The groups are shells around one centre, one inside the other: the same stretched ball of 2 dimensions in 6 sizes.
Known rows, each followed by its group:
-11, 288, -16, -119, 323, -21, 261, 159 | K_715
16, 253, -112, -268, 352, -293, 514, 356 | K_139
11, 339, -118, -338, 409, -361, 614, 460 | K_715
38, -303, -38, 226, -50, 250, -228, -389 | K_715
-14, 108, 48, 114, 174, 279, -100, -181 | K_431
34, -301, -25, 253, -57, 296, -271, -420 | K_85
43, -181, -93, 46, 58, 14, 54, -128 | K_112
-14, -7, 92, 272, 75, 476, -338, -405 | K_85
-8, -62, 77, 279, 48, 461, -345, -423 | K_139
20, 204, -123, -262, 326, -303, 506, 337 | K_849
-3, -187, 92, 389, -41, 582, -507, -588 | K_112
46, -163, -113, 3, 79, -49, 121, -66 | K_85
-10, 99, 34, 97, 173, 244, -69, -156 | K_849
31, -264, -27, 225, -30, 271, -231, -380 | K_431
-15, 28, 77, 221, 106, 412, -262, -334 | K_112
12, 281, -104, -277, 366, -286, 522, 369 | K_431
-4, 228, -23, -89, 287, -5, 222, 112 | K_139
-3, -117, 70, 303, 15, 475, -377, -462 | K_849

New rows, each followed by its group:
20, -266, 20, 309, -54, 408, -369, -491 | K_139
-13, -73, 108, 343, 24, 565, -450, -512 | K_715
20, -265, 24, 312, -55, 418, -374, -496 | K_139
35, -316, -26, 259, -64, 297, -277, -430 | K_715
38, -140, -85, 35, 80, 12, 69, -105 | K_849
22, -264, 5, 285, -48, 371, -330, -459 | K_139
44, -102, -117, -47, 121, -100, 193, 7 | K_431
12, 242, -97, -236, 335, -242, 462, 312 | K_849
18, -336, 52, 412, -118, 548, -530, -641 | K_715
-8, 199, -2, -35, 259, 72, 136, 34 | K_139
29, -274, -14, 256, -43, 314, -278, -420 | K_431
-14, -73, 108, 344, 24, 564, -448, -512 | K_715
45, -241, -82, 107, 14, 81, -36, -217 | K_715
39, -262, -59, 164, -14, 169, -130, -296 | K_85
31, 181, -150, -295, 324, -371, 566, 380 | K_431
-4, -180, 92, 386, -38, 579, -504, -583 | K_112
16, 247, -114, -275, 350, -302, 523, 362 | K_139
42, 95, -178, -285, 280, -399, 560, 355 | K_715
17, 231, -109, -253, 334, -274, 488, 330 | K_849
32, 189, -161, -317, 334, -402, 598, 411 | K_112
7, -262, 71, 402, -79, 564, -519, -616 | K_112
35, -193, -55, 128, 28, 139, -76, -236 | K_849
-3, -208, 98, 415, -59, 615, -548, -624 | K_85
50, -67, -150, -131, 161, -226, 329, 128 | K_715
39, -62, -113, -67, 145, -116, 226, 43 | K_849
-5, 257, -34, -131, 313, -53, 284, 170 | K_431
20, -263, 23, 314, -54, 418, -377, -498 | K_139
43, 108, -178, -297, 291, -409, 575, 374 | K_715
38, -249, -57, 165, -7, 176, -133, -297 | K_112
25, 176, -132, -258, 310, -309, 504, 329 | K_849
42, -17, -140, -145, 188, -219, 343, 152 | K_431
1, -194, 80, 374, -39, 553, -481, -568 | K_431
2, -273, 94, 451, -99, 641, -599, -682 | K_715
32, -207, -47, 148, 18, 173, -112, -269 | K_849
-18, 184, 44, 58, 225, 223, -16, -94 | K_715
26, -302, 17, 329, -79, 424, -396, -524 | K_112
-3, -198, 92, 392, -45, 584, -514, -593 | K_112
9, -252, 61, 376, -68, 528, -480, -580 | K_431
4, 322, -90, -279, 386, -267, 518, 376 | K_85
39, -129, -99, 4, 94, -32, 114, -64 | K_139
44, 103, -178, -293, 288, -408, 573, 367 | K_715
12, -281, 61, 394, -86, 542, -505, -608 | K_112
30, 197, -160, -318, 338, -403, 603, 416 | K_112
37, -212, -56, 137, 19, 151, -92, -255 | K_139
39, -51, -116, -80, 156, -131, 244, 60 | K_849
-2, -184, 91, 389, -40, 581, -508, -585 | K_112
17, 231, -107, -252, 333, -273, 487, 330 | K_849
-11, -142, 112, 394, -19, 615, -523, -588 | K_715
43, 30, -163, -218, 231, -317, 458, 255 | K_85
